The rows come from 7 hidden closed curves, with some noise, and rows from the same curve form a group. Each curve winds through 6 dimensions. The rows are also pushed far along 4 directions, which tell nothing about the answers.
In the rows, zero is written as 128.
Some rows, each with its group after it:
[100 152 107  77 143 139 177  65 135 130 164  82 177 111 135]	(0)
[ 98  85 120 116 147 151 103 206 173 123 138  76 171 130 133]	(5)
[141 137 167 140 139 146 106 161 134 145 131 109 126 132 149]	(0)
[104 115 105 107 130 121 163  81 121 103 105 139 152 125 144]	(0)
[167 122 156 140 133 142  71 199 131 175 160 154  97 133 105]	(5)
[108 111 131 126 121  85 113 122 126  63 130 125 122 153 123]	(0)
[  4  84 106 132 166 126 148 158 129  59 110  94 198 124 232]	(5)
[136 118 126 162 118 133 132  82  86 119  60 191 113 149 175]	(6)
[133 130 124 104 136 115 111 140 122  86 148 135 124 132 119]	(3)
[125  88 134 177 113  87  87 139 131  99  81 189  94 138 108]	(3)
[131 111 119 129 165 139  85 170 117 179 151 157 133 108 134]	(1)
[132 138  98 100 144 123 146  99 108 156 140 148 138 107 108]	(1)
[132 101 136 150 137  81 118 123 120 119  87 141 113 126 120]	(2)
[113 114 123 112 145 119 140 133 121 121 128 141 138 119 134]	(2)
[131 142 118 166  81 130 134  80 103 136  94 154 108 165 153]	(2)
[110 144 109 107 132 124 181  63 130 104  97 103 159 117 136]	(5)
[122 137 115 119 108 192 137 128  97 159 125 180 133 147 194]	(0)
[212 164 161  93 122 127 169 106 143 185 162 101  99 109  41]	(4)
[169 155 108 109 123  96 118 118 133 102 139  91 118 120  60]	(3)
[103 125  94  91 109 129 158  92 121 102 126 127 148 142 144]	(6)
[114 127 134 129 154 106 140 129 101 115 108 139 127 123 156]	(0)
[134 153 113 139 110 115 128 120 124 123 135 107 114 140 104]	(0)
[150 160 148  84 129 137 152 119 164  87 172  64 141 109  92]	(3)
[145 126 113 128 119 135 106 116 113 132 110 162 123 136 126]	(3)
[140 131 116 150 112 150 122 114 111 184 118 162 114 131 139]	(6)
[140 121 142 149 127 124 147 114 130 158 106 140 119 110 121]	(4)
[143 171 142 104 134 160 166 118 151 154 173  70 141 102 114]	(2)
[ 75 121  85 107 127 110 163  89 102  90 128 143 148 132 155]	(0)
[202 138 182 127 123 126 107 152 175 148 146  85 102 115  56]	(4)
[190 153 147 150 129 111  89 144 121 180 152 140  81 116  69]	(4)
[145 101 177 154 142 117  88 150 151 135 114 149 113 117 111]	(3)
[159 154 138 134 121 120 162  49 118 189 100 157 119 114 102]	(1)
[127 102 153 165 123  85 110 100 126  86  68 158 114 142 130]	(3)
[ 79 101 112 138 152 121  98 180 131 107 125 129 145 123 159]	(5)
[175 131 150 146 115 107 136  83 128 121  83 131 102 134  93]	(6)
[122 130 105 118 138 128 105 156 128 137 154 116 134 131 112]	(0)
[ 95 116 154 118 152 152  99 190 154 158 171 112 152 128 157]	(1)
[ 62  91 145 137 145 126  64 214 144 115 152 124 147 158 178]	(1)
[135 152 132 137 118 166 115 139 136 160 145 119 130 126 140]	(5)
[150 140 153 128 150 150 112 164 141 139 161  87 131 112 124]	(6)
[139 137 132  79 122 187 133 140 135 139 170 119 150 150 154]	(5)
[148 127 122 127 107 146 108 131 133 126 140 149 116 130 114]	(1)
[161 116 152 133 122 141 117 165 129 165 145 163  98 121 111]	(4)
[124 157  95 100 152 151 159 108 126 163 155 109 153  87 118]	(3)
[195 158 143 118 128 137  94 136 123 150 161 129 107 125 100]	(3)
[141 117 150 162 156  92  79 185 138  94 124  91 113 130 105]	(6)
[160 122 141 138 123 139 136 128 136 111 102 128 116 113 111]	(6)
[135 129 137 130 151 130  99 137 122 157 127 117 135 148 136]	(5)
[158 132 132  89 154 148 121 144 144 168 152  95 149 131 104]	(5)
[160 142 142 142 133  43  97 116 156  72 125  60 106 136  33]	(1)
[106 157 110  85 143 197 135 159 132 159 209 116 159 115 157]	(3)
[ 62 115 101 124 132  98 155  96 130  61 106 127 150 133 140]	(3)
[107 120 112  83 168 139 138 144 126 138 157 126 159 105 139]	(0)
[138 139 146 108 113 159 132 137 128 124 160 127 128 138 150]	(2)
[142 100 120 152 114  94 103 165 136 118 115 136  99 121  83]	(2)
[185 103 156 169 119  59 107 138 145  68  73 130  74 120  39]	(6)
[125 133 127  94 149 142 165  85 113 144 129 143 150 110 152]	(0)
[129 112 117 107 112 137 139 103 119 166 128 174 130 129 140]	(6)
[117 140 141 110 136 135 141 140 137 107 161  77 147 125 146]	(2)
[186 155 126  81 132 166 138 123 114 192 178  99 135 113 127]	(2)
[119 151 107 109 107 137 162 100 133  80 144 109 139 108 127]	(4)
[163 118 159 155 135 119  89 130 113 144 126 175 102 126 125]	(1)
[143 131 103 122 140 132 102 114 107 123 142 141 133 125 124]	(1)
[171 158 129 164  78 128 131  40  91 166  87 179  90 166 127]	(0)
[195 136 154 142 118 108  59 147 105 138 137 183  74 151  94]	(3)
[127 111 145 128 147 133  94 178 145 108 162 118 136 109 129]	(1)
[138 134  95 102 100 156 150 102 113 143 126 165 127 135 128]	(2)
[162 150 122 135  85 145 150  62 111 157  96 167 108 152 122]	(2)
[101 134 115 104 120  75 172  83 135  21 105  78 144 147 111]	(5)
[162 123 168 146 104 144  94 138 132 146 126 145 104 162 139]	(4)
[ 70  74 113 192 115  78  88 163 125  71  68 150 118 151 152]	(4)
[115 113 123 152 137  48 120  94 108  85  72 135 108 151 111]	(4)
[102 120 129 157 133 117  97 181 145 110 142  97 128 123 130]	(4)
[103 115 147 152 142  84 105 138 131 117 119 126 122 136 126]	(1)
[ 95 158  95  95 121 143 149 116 114  94 159 109 148 150 147]	(2)
[122 141 123 117 139 105 164  96 135 124 120  80 143 118 109]	(4)
[ 83  82 119 146 112 103 113 178 140  86 109 121 123 162 138]	(4)
[151  89 175 131 164  82  91 188 169 105 119 102 121 109  76]	(5)
[169 123 134 133 173 115  70 185 144 158 169 105 120  86  70]	(1)
[117 120 135 115 123 153 153 144 152 118 137 123 138 106 128]	(2)
[ 97 119 119 112 141 117 112 131 117 108 132 115 146 154 165]	(6)
[131 136 100 165  97  49 154  88 135  60  78  96  97 131  52]	(6)
[121  84 152 129 155 102  88 204 153  59 127 105 127 119 115]	(6)
[151 128 155 146 112 109 125  94 127 116  93 132 114 159 122]	(5)

New rows. What belongs after each?
[125 142 127  94 138 193 180 129 139 198 161 100 160 102 155]	(4)
[129 123 114  96 111 141 133 113 126 131 141 140 135 143 132]	(6)
[151 121 141 121 141 131 126 128 136 121 144 133 128  98 108]	(1)
[103 110 140 125 133 149  70 177 116 162 155 171 130 164 176]	(1)
[109 113 138 130 153 107 115 148 125 129 122 113 135 139 142]	(4)
[143 121 116  64 141 184 144 141 128 165 157 147 154 124 140]	(5)
[151 115 121 107 125 113 119 125 108 121 127 131 123 136 130]	(2)
[ 94 119 120 110 125 176 172 144 129 152 150 130 154 117 176]	(4)
[ 91 105 126 129 147 130 132 126 126  86 124 135 154 109 168]	(1)
[133 129 131 130 119 124 102 144 109 107 145 158 107 147 140]	(4)
[165 140 125  88 110 114 141  99 143 119 141 109 118 132  77]	(6)
[117 127 100 118 106 110 167 127 144 110 123  96 128 127  88]	(4)
[117 115 125 152 122 140 123  98  95 125 107 192 125 131 175]	(1)
[103 119 127 135 133  78 133 153 133  71 137  78 129 123 122]	(2)
[133 125 145 143 155 126 106 153 123 150 139 140 122 100 135]	(4)
[ 95 129 113 125 104 130 156 120 127  69 133 126 135 127 150]	(4)
[136 123 138 120 114 146 133 148 129 124 152 117 129 124 150]	(2)
[120 134 125 122 141 135  94 166 132  95 154  96 145 126 148]	(3)
[167 137 145 162  88 114 122  94 110 135  93 199  78 140 111]	(5)
[101 153 103  88 151 173 156 125 126 145 160 112 168  97 162]	(5)
[127 123 148 160 124  77  96 121 114  92  95 150  98 172 121]	(2)
[167 181 127 104 110 146 159  57  97 166 132 162 109 149 118]	(2)
[169 171 124 125 127 142 142  76 133 146 148  94 132 105  96]	(1)
[139 140 119 168  97 113 105 110 109 134 100 155  98 159 124]	(5)
[112 160  82 124 123 155 169  87  97 118 119 116 144 135 163]	(6)
[136 127 138 116 147  98 122  99 138 138 142 105 135 121  99]	(0)
[ 54  96  98 120 170 143 107 198 140 129 159 108 178 101 172]	(1)
[146  95 142 126 146  74  88 170 134  97 127  95 119 128 104]	(2)
[127 131 126 140 128 119  75 153 106 100 134 142 118 151 153]	(3)
[ 83 119 106 124 130  86 146  99 135  61 110 125 138 131 112]	(3)
[ 70  92 132 144 127  74 152 160 152  52 111  71 135 134 125]	(4)
[136 138 143 103 109  85 202  59 148 112 121 103 128  98  85]	(6)
[146 114 149 106 133 129 100 157 149 151 147 147 122 130 100]	(1)
[158 131 110 113 111 165 149 100 127 185 112 144 136 140 120]	(5)
[172 140 169 129 136 111 103 161 173 131 145  85 109 119  56]	(2)
[134 128 105 131  89 116 147  76 107 109  91 149 118 156 135]	(2)
[132 157 134 113 119 112 152  86 125 100 128 111 124 142 114]	(2)
[128 129 130 137 144 107 127 107 135 139 114 102 137 124 118]	(0)
[109 113 102 128 122 135 111 109  91 154 130 196 128 148 165]	(0)
[ 99 121 122 128 133 131  89 158 111 103 150 157 127 151 166]	(3)
[121 116 137 141 132 190  73 167 109 198 132 200 127 158 188]	(2)
[120 118 112 123 120 141 104 143 136 141 157 130 133 137 125]	(0)
[152 137 116  71 145 113 160 130 145 110 166  51 150  95  85]	(2)
[ 85  80 132 168 136 148  96 171 113 151 103 161 141 133 209]	(2)
[125 160  73  90  98 160 197  58 109 150 123 154 136 122 125]	(2)
[128 171  82  62 141 182 161  97 109 156 191 115 166 112 144]	(1)
[145 127 169 152 128 115  90 156 129 115 131 155  96 128 125]	(5)
[141 138  99 121 135 106 114  97 100 126 133 152 119 133 112]	(1)
[103 107 163 148 142 148 106 150 136 137 130 161 131 128 168]	(3)
[ 73 100  83 102 133  72 161 117 117  30 110  97 155 132 142]	(2)
[122  97 145 146 135 147  90 191 148 136 142 160 122 106 131]	(3)
[106  96 140 136 141 113 141 176 156 119 129  96 136 106 114]	(4)
[141 149 129  82 116 189 143  96 122 172 158 131 154 142 169]	(6)
[119 134 155 137 130 150 115 150 129 125 146 137 128 126 165]	(5)
[122 126 142 167 121  77 104 147 169  74 121  79 111 126  69]	(3)
[160 145 107 126 123 169 145  51 105 174 113 164 137 110 144]	(1)
[ 86 171  70  91 140  92 189  84 114  66 127  58 157 127 120]	(0)
[192 147 138 113 125 149  92 154 119 187 176 112 108 132 111]	(2)
[180 139 118 116 103 128 156  65 126 166  91 131 120 149  79]	(5)
[100 144 103 112 146 120 174  63 124 137 119  95 168 114 138]	(0)
[ 82 119  98  78 172 119 164 133 133  96 149  91 173  99 137]	(0)
[136 125 106 129  91 100 148  85 123  87  93 118 119 145 111]	(2)
[136 107 130 160 134 109 104 135 110 164 104 144 117 126 141]	(2)
[161 128 120 121 130 123 126 104 147 133 119 115 129 106  78]	(1)
[119 118 128 124 112 146 156 132 138 119 128 126 136 113 145]	(2)
[122 135 109 108 117 137 155 134 119 120 159 106 137 116 142]	(2)
[ 80 121  96 128 123 131 121 136 140 111 130 108 156 138 140]	(1)
[107 137 132 138 146  63 134 153 172  64 151  57 124  97  50]	(3)
[104 120 141 156 156  55  90 140 132  62 113  88 125 142 113]	(3)
[130 121 128 146 137 139  89 151 106 165 126 185 113 129 152]	(5)
[ 73 119 135 134 153 153 110 199 145 126 162 117 147 120 165]	(2)
[ 57 111 110 108 157 159 141 166 125 114 148 135 168 120 190]	(2)
[ 61 121 119 126 152 166 127 175 125 134 155 140 157 125 190]	(2)
[145 130 153 161 109 131  92 169 147 140 135 161  89 138  92]	(2)
[149 125 142 128 132 148  89 151 107 139 143 174 117 131 158]	(3)
[185 153 126 124 111 113 113 119 114 151 150 109 101 138  85]	(2)
[139 117 122 117  97 143 149 126 131 146 121 139 117 147 113]	(4)
[176 109 146 151 111 145  80 170 104 187 140 187  89 135 135]	(2)
[117 128 123 124 117 137 126 159 150 139 161  97 136 120 120]	(6)
[179 174 145 136 122 144 130  96 112 203 157 168  94 118  96]	(3)
[ 86 102 124 151 147  95 143 119 139  54  73  86 152 123 147]	(6)
[ 48  87 130 152 118 166  76 209 128  85 135 169 142 173 223]	(2)
[124 110 149 137 147 131  94 124 120 114 121 143 137 136 165]	(1)
[106 114 115 165 133  67  93 133 109 102  92 141 108 160 116]	(2)
[187 183 132 116  82 111 172  42 138 107 131 119  93 131  49]	(3)
[112 140 129 138 108 180 132 133 121 158 135 191 119 139 158]	(2)
[135 129 134 154 107 102 125 100 134 109  90 135 108 150 104]	(2)
[164 176 119 108 125 117 143  63 130 133 144  86 131 132  86]	(1)
[117 114 152 133 175 165  74 232 148 134 172  81 152 117 163]	(6)
[ 84 107 139 133 151 148 126 145 154 125 127 115 160 109 158]	(3)
[113 113 150 121 142 198  96 211 152 164 171 160 135 121 157]	(2)
[ 88 110 132 128 126  97 113 124 114 144 136 144 133 147 160]	(6)
